Every row belongs to one group in each of 3 separate groupings. Each group adds its own fixed numbers to the row, and there is some noise. The rows also spread widely along 10 directions, which tell nothing about the answers.
Known rows, each followed by its group in each grouping:
[-8 11 15 -1 -4 -8 11 22 -2 -18 29 36 19 4 -7 13 -1 6 -27 -2 24 -14 -27 -9 -30] => K Q877 Q315
[-10 23 -8 -30 13 9 4 22 -25 -16 7 16 -31 -12 -1 7 1 26 -11 27 9 -2 -42 -13 -20] => M Q971 Q833
[4 19 10 -23 6 6 -12 -14 -6 -11 24 -6 -22 -21 -21 -1 -10 4 -6 4 -11 1 5 -8 5] => A Q971 Q315
[-5 24 -18 4 -9 10 -16 -21 4 -14 -10 -16 -22 -13 -17 -32 1 -8 18 2 -8 22 11 -7 -3] => A Q545 Q833
[0 33 5 -23 -8 12 -11 18 -23 -27 -10 14 -19 -3 -13 -7 20 13 -5 28 27 12 -22 -20 -26] => M Q877 Q701
[4 0 -13 11 -1 0 -11 -27 -2 -14 -10 10 8 -27 -19 -1 -7 -2 -35 20 -25 28 -8 4 -6] => K Q545 Q701
[9 11 34 -25 27 -2 19 9 -14 -17 -9 -9 3 -23 -6 -19 8 -16 20 18 -25 27 4 -24 2] => M Q993 Q833
[15 41 14 -17 -11 8 -8 -22 8 -7 42 -11 -3 -6 -29 12 -19 -7 4 -13 -1 -13 28 -13 1] => K Q993 Q315
[4 3 -5 26 -11 -12 -17 -28 26 -5 26 -6 23 -10 -20 -13 -18 -16 -7 -18 -15 3 29 12 -3] => A Q971 Q701
[13 9 -24 0 12 10 12 12 -8 6 -7 3 -2 -13 3 -6 0 13 15 36 -7 11 -17 -9 3] => K Q993 Q833
[-29 21 -5 6 23 -22 20 19 9 -19 21 40 11 -11 18 5 -8 -7 -13 4 0 -2 -40 -8 -29] => A Q971 Q315
[6 -1 -27 11 12 0 14 27 12 25 40 20 22 6 5 6 -14 22 9 14 12 -30 -12 -5 -5] => A Q971 Q315
[8 -3 -14 6 -4 -7 14 1 11 0 20 20 40 10 -12 -3 15 -29 -2 4 0 11 20 -9 -30] => A Q971 Q833
[-16 10 -16 10 -22 -9 14 6 9 -2 28 13 1 26 6 -15 5 -2 9 -22 21 -15 -9 5 -27] => K Q545 Q833
[15 23 -15 -36 -7 11 10 -6 -13 6 21 18 -6 10 -8 20 15 0 -3 28 -1 -1 -8 -14 -16] => M Q545 Q315
[27 -24 -11 23 -10 -5 -7 -22 4 12 -8 -7 20 5 -4 -17 0 9 3 12 -29 8 0 28 18] => M Q545 Q833
[4 4 -21 4 13 5 29 30 11 14 19 21 34 11 1 -9 16 -11 17 20 13 -3 3 -29 -21] => A Q545 Q315
[19 3 3 -17 3 9 0 -6 2 3 37 14 17 -6 -32 19 -5 2 -25 10 -1 -6 10 -20 -9] => A Q545 Q315
[9 25 -5 -30 5 2 21 16 -18 -5 14 36 -5 11 1 22 23 -6 -4 35 13 1 -33 -22 -20] => A Q993 Q315
[16 -6 14 -20 -2 -7 9 -9 2 13 51 11 21 6 -13 27 -18 3 -15 -3 -8 -22 10 6 -2] => M Q877 Q701
[21 11 5 18 -15 1 -4 0 12 -12 5 5 42 5 -18 -13 12 -8 2 2 9 10 18 -8 -15] => K Q971 Q833
[-10 27 -2 -17 -6 5 10 21 -21 -14 1 8 -34 7 2 -19 18 6 17 12 26 2 -25 -16 -18] => K Q993 Q315
[-9 10 19 -13 -6 -8 7 0 7 -20 32 14 18 0 -23 -3 4 -24 -22 -19 5 2 18 -17 -41] => M Q545 Q701

New rows. What belongs after each?
[5 0 16 4 16 -5 11 31 -12 -20 -15 26 17 -4 2 -20 28 2 -2 29 9 17 -32 -16 -13] => A Q971 Q315
[2 29 -16 16 -19 6 -12 -13 10 -10 3 -9 -3 3 -11 -23 -3 3 15 -4 7 6 5 -2 -7] => K Q545 Q833
[-19 3 -15 21 2 -21 7 -25 25 -6 18 15 21 -13 2 -12 -14 -29 -6 -15 -29 9 5 8 -14] => A Q545 Q315
[10 14 -40 -16 -3 10 8 -12 -4 22 17 4 -1 3 1 15 -4 3 17 29 -13 0 2 3 -3] => M Q877 Q833
[5 -4 -2 18 -20 -2 9 16 10 0 20 16 33 24 -14 -21 19 -7 -2 -14 26 -8 10 -8 -28] => K Q545 Q315
[-1 -4 -16 18 4 -8 14 -4 12 24 23 -12 -1 3 14 -23 -19 13 31 -9 -16 -18 -3 20 24] => K Q545 Q315
[19 39 -8 -17 10 18 -21 -27 -4 -11 0 -15 -18 -31 -22 5 -12 8 6 30 -22 19 3 -15 17] => A Q971 Q833
[-6 -24 -10 20 3 -9 -14 -16 1 2 10 -10 -16 -19 -7 -25 -21 13 -6 -8 -23 -3 -5 27 16] => A Q971 Q315
[-12 31 -1 24 -30 -20 -11 -26 20 -21 27 17 10 8 -4 2 -16 1 -19 -25 5 -10 -15 17 -16] => K Q545 Q701
[3 11 33 2 15 -6 9 32 -9 -18 4 10 4 -10 -3 -17 -2 20 -2 10 14 -2 -34 -13 1] => K Q993 Q701
[0 42 23 -36 -2 8 -2 -3 -10 -30 11 3 -18 -4 -25 -4 13 -8 -4 4 9 11 -4 -32 -17] => A Q545 Q833
[15 22 24 -16 9 -8 10 -8 12 -1 39 14 23 3 -7 16 -9 -5 -1 -2 -10 -11 -2 -12 9] => A Q545 Q315
[10 -8 13 28 -3 -5 -26 -22 16 -8 5 -19 14 -20 -21 -25 -19 -2 2 -13 -19 7 19 11 21] => A Q877 Q315
[-8 0 -7 11 8 -8 25 33 12 4 19 16 33 10 10 -24 11 -14 23 -3 8 -5 9 -12 -32] => M Q971 Q315
[18 -22 -26 29 2 10 -3 1 4 18 -2 -7 17 -6 -9 -26 -3 18 9 17 -7 3 2 8 13] => K Q545 Q315
[-9 -33 3 5 27 -8 16 19 -8 -4 -4 12 5 -17 -2 -26 1 4 -9 8 -17 12 -20 -3 -5] => A Q545 Q833
[-6 -18 35 -2 15 -15 -6 -6 -14 -31 4 9 -6 -33 -21 -7 -13 -1 -40 -5 -28 10 -16 4 -11] => M Q993 Q315
[8 26 -10 -45 8 13 21 0 -10 3 29 21 4 1 -14 24 11 -14 -6 27 -4 3 9 -30 -28] => M Q545 Q315
[-9 39 -30 -21 -25 -2 6 -23 3 4 24 -1 -21 20 5 -1 9 -22 33 -2 1 0 8 3 -10] => A Q877 Q833
[-25 36 -23 0 -3 -11 -3 -31 10 -14 7 5 -25 -12 6 -8 -9 -15 7 -2 -21 11 -14 5 -5] => A Q545 Q315
[15 15 25 12 -31 -12 -9 -16 0 -18 1 1 14 20 -5 -13 12 1 5 -9 5 5 -10 17 8] => K Q877 Q833
[7 -2 -2 -31 7 7 6 -15 -17 -4 -1 0 -10 -15 -15 -7 18 -26 4 25 -23 28 16 -11 1] => A Q877 Q315
[9 -5 -16 9 -37 7 -14 -18 1 3 38 9 -1 16 -29 3 -6 13 -26 -16 19 -21 9 13 -19] => K Q545 Q315
[-9 1 -21 -1 2 5 -5 -12 -5 -17 9 13 0 -27 -22 5 -11 -2 -36 9 -12 16 0 -5 -28] => K Q971 Q833
[-20 5 -12 3 22 -2 6 16 0 -11 3 13 -9 -23 1 -17 -6 4 -7 7 -4 5 -25 -14 -13] => A Q545 Q315
[-3 9 21 -4 5 -1 5 8 -12 -22 -17 -3 -5 -12 -3 -29 13 -2 12 9 -2 24 -11 -9 2] => K Q877 Q833
[5 66 -14 -8 -8 2 -3 -22 9 -22 9 21 4 -4 -1 25 -7 2 -5 23 -2 7 -26 -14 -11] => K Q545 Q833
[-1 -5 6 -11 -2 -5 16 5 2 3 21 7 19 10 -3 -13 12 -22 14 -3 -5 2 19 -3 -18] => M Q877 Q315
[-23 -9 -16 6 17 -9 15 17 12 8 50 16 8 -10 -1 -1 -25 2 -10 -15 1 -26 2 -4 -24] => A Q971 Q315
[2 21 -32 0 -29 19 -19 2 -20 -6 -5 6 -36 12 -9 -15 15 32 -5 23 36 0 -29 2 -13] => K Q545 Q701
[-1 22 -18 -11 -6 -7 -6 -39 9 -7 24 9 4 -14 -15 15 -7 -27 -16 9 -26 14 15 1 -14] => A Q971 Q701
[0 22 44 -5 23 0 -2 20 -6 -43 -20 5 2 -25 -13 -29 7 5 -2 12 -1 25 -26 -32 0] => A Q545 Q833
[8 -51 -9 5 -1 6 12 30 -13 14 14 11 7 11 -16 -26 12 16 -11 3 16 -7 -5 -1 -13] => A Q545 Q833
[5 -22 6 17 -14 -6 2 19 -16 -16 -17 23 15 10 -2 -22 24 12 -17 12 18 14 -31 9 -14] => K Q877 Q833
[-14 -17 -8 3 -13 -1 5 17 -1 -3 27 10 -1 11 -14 -22 5 -4 -4 -20 22 -11 10 -2 -29] => A Q877 Q833
[21 18 15 6 -6 -10 -2 3 -9 -1 6 10 -11 15 12 -4 3 27 15 18 5 -15 -48 16 30] => A Q993 Q315
[15 33 12 -16 19 14 -13 18 -16 -14 -2 3 -14 -24 -8 3 -5 39 -4 43 8 0 -35 -20 5] => M Q971 Q701
[1 3 -25 -11 1 11 -15 -19 -17 -4 -11 -2 -34 -23 -15 -12 0 13 -15 29 -15 19 -15 0 3] => A Q545 Q701
[10 -25 29 -17 3 3 3 -2 -19 -11 16 -1 3 -11 -28 -17 12 -9 -21 -3 -8 13 17 -6 -9] => K Q971 Q315
[-2 31 -9 10 -17 -11 -15 -19 0 -26 -7 14 -7 2 -1 -5 7 -1 -7 10 -1 16 -28 10 -8] => A Q971 Q833
[28 -23 14 25 -19 -15 -20 -31 -5 -11 -5 3 7 0 -15 -3 -3 7 -23 5 -22 10 -20 34 21] => A Q993 Q833
[13 37 -16 21 -20 -22 0 -18 20 1 26 29 32 22 19 29 -11 11 0 11 -6 -18 -34 24 -6] => M Q971 Q833
[3 8 4 7 -32 -12 -13 -23 -1 -24 23 28 15 8 -20 12 7 -9 -46 -6 10 4 -8 13 -34] => K Q971 Q701
[24 6 41 -38 24 18 -1 4 -22 -17 12 -7 -1 -30 -35 -3 2 4 -14 19 -9 14 14 -30 9] => K Q971 Q315
[-27 -2 -25 -1 10 -6 15 17 -8 -7 7 29 -9 -10 3 -10 4 -1 -19 14 6 7 -30 -8 -33] => A Q545 Q701
[-9 14 7 -11 20 -9 12 -7 5 1 23 -3 -4 -15 6 -9 -19 -2 16 -6 -27 -7 -3 -2 6] => M Q545 Q315
[10 33 3 -16 -8 3 2 4 3 -1 29 5 0 15 -5 -3 10 -3 22 5 14 -11 3 -12 -4] => A Q971 Q315
[5 -22 17 -3 -10 -3 -8 0 -10 -3 15 1 -6 4 -20 -17 6 3 -9 -8 4 -4 0 10 2] => A Q877 Q315
[-2 7 -6 20 -26 -5 -5 -10 15 -5 22 4 18 12 -12 -14 -1 -11 2 -17 11 -4 18 7 -17] => K Q877 Q315
[1 6 0 7 -4 -1 12 6 0 1 3 -2 3 10 4 -33 14 -1 26 0 4 4 -3 -1 1] => K Q545 Q315
[5 -5 4 15 -2 0 13 40 2 -1 2 15 28 15 -2 -28 20 8 9 7 27 -5 -7 -15 -27] => M Q545 Q701
[14 22 -19 11 11 11 -2 18 8 12 19 8 6 -3 -1 0 -14 34 14 24 13 -20 -22 -13 12] => A Q545 Q315
[12 23 28 -1 5 -4 -14 -7 -9 -29 -20 3 -2 -13 -5 -21 16 0 2 21 -9 25 -23 -5 12] => A Q971 Q315
[2 36 -26 -3 -14 21 -13 7 -3 -4 -3 -10 -23 5 -12 -31 13 10 33 14 21 2 9 -19 -16] => M Q545 Q315
[18 11 11 -13 12 11 -9 -12 -2 -3 16 -9 2 -23 -23 0 -15 12 -4 11 -19 0 9 -14 9] => M Q545 Q315
[5 -24 20 -2 -12 -13 13 10 -2 13 28 3 13 23 0 -19 8 -2 15 -17 3 -17 7 18 -2] => M Q877 Q315
[-8 -1 22 6 -18 -16 0 4 7 -32 28 25 28 11 -24 -11 14 -26 -30 -28 17 5 9 -8 -46] => A Q971 Q833
[3 20 8 -28 -19 -10 3 -27 -8 -13 31 14 -17 10 -13 20 1 -17 -14 -5 -8 -3 -7 4 -13] => A Q993 Q833
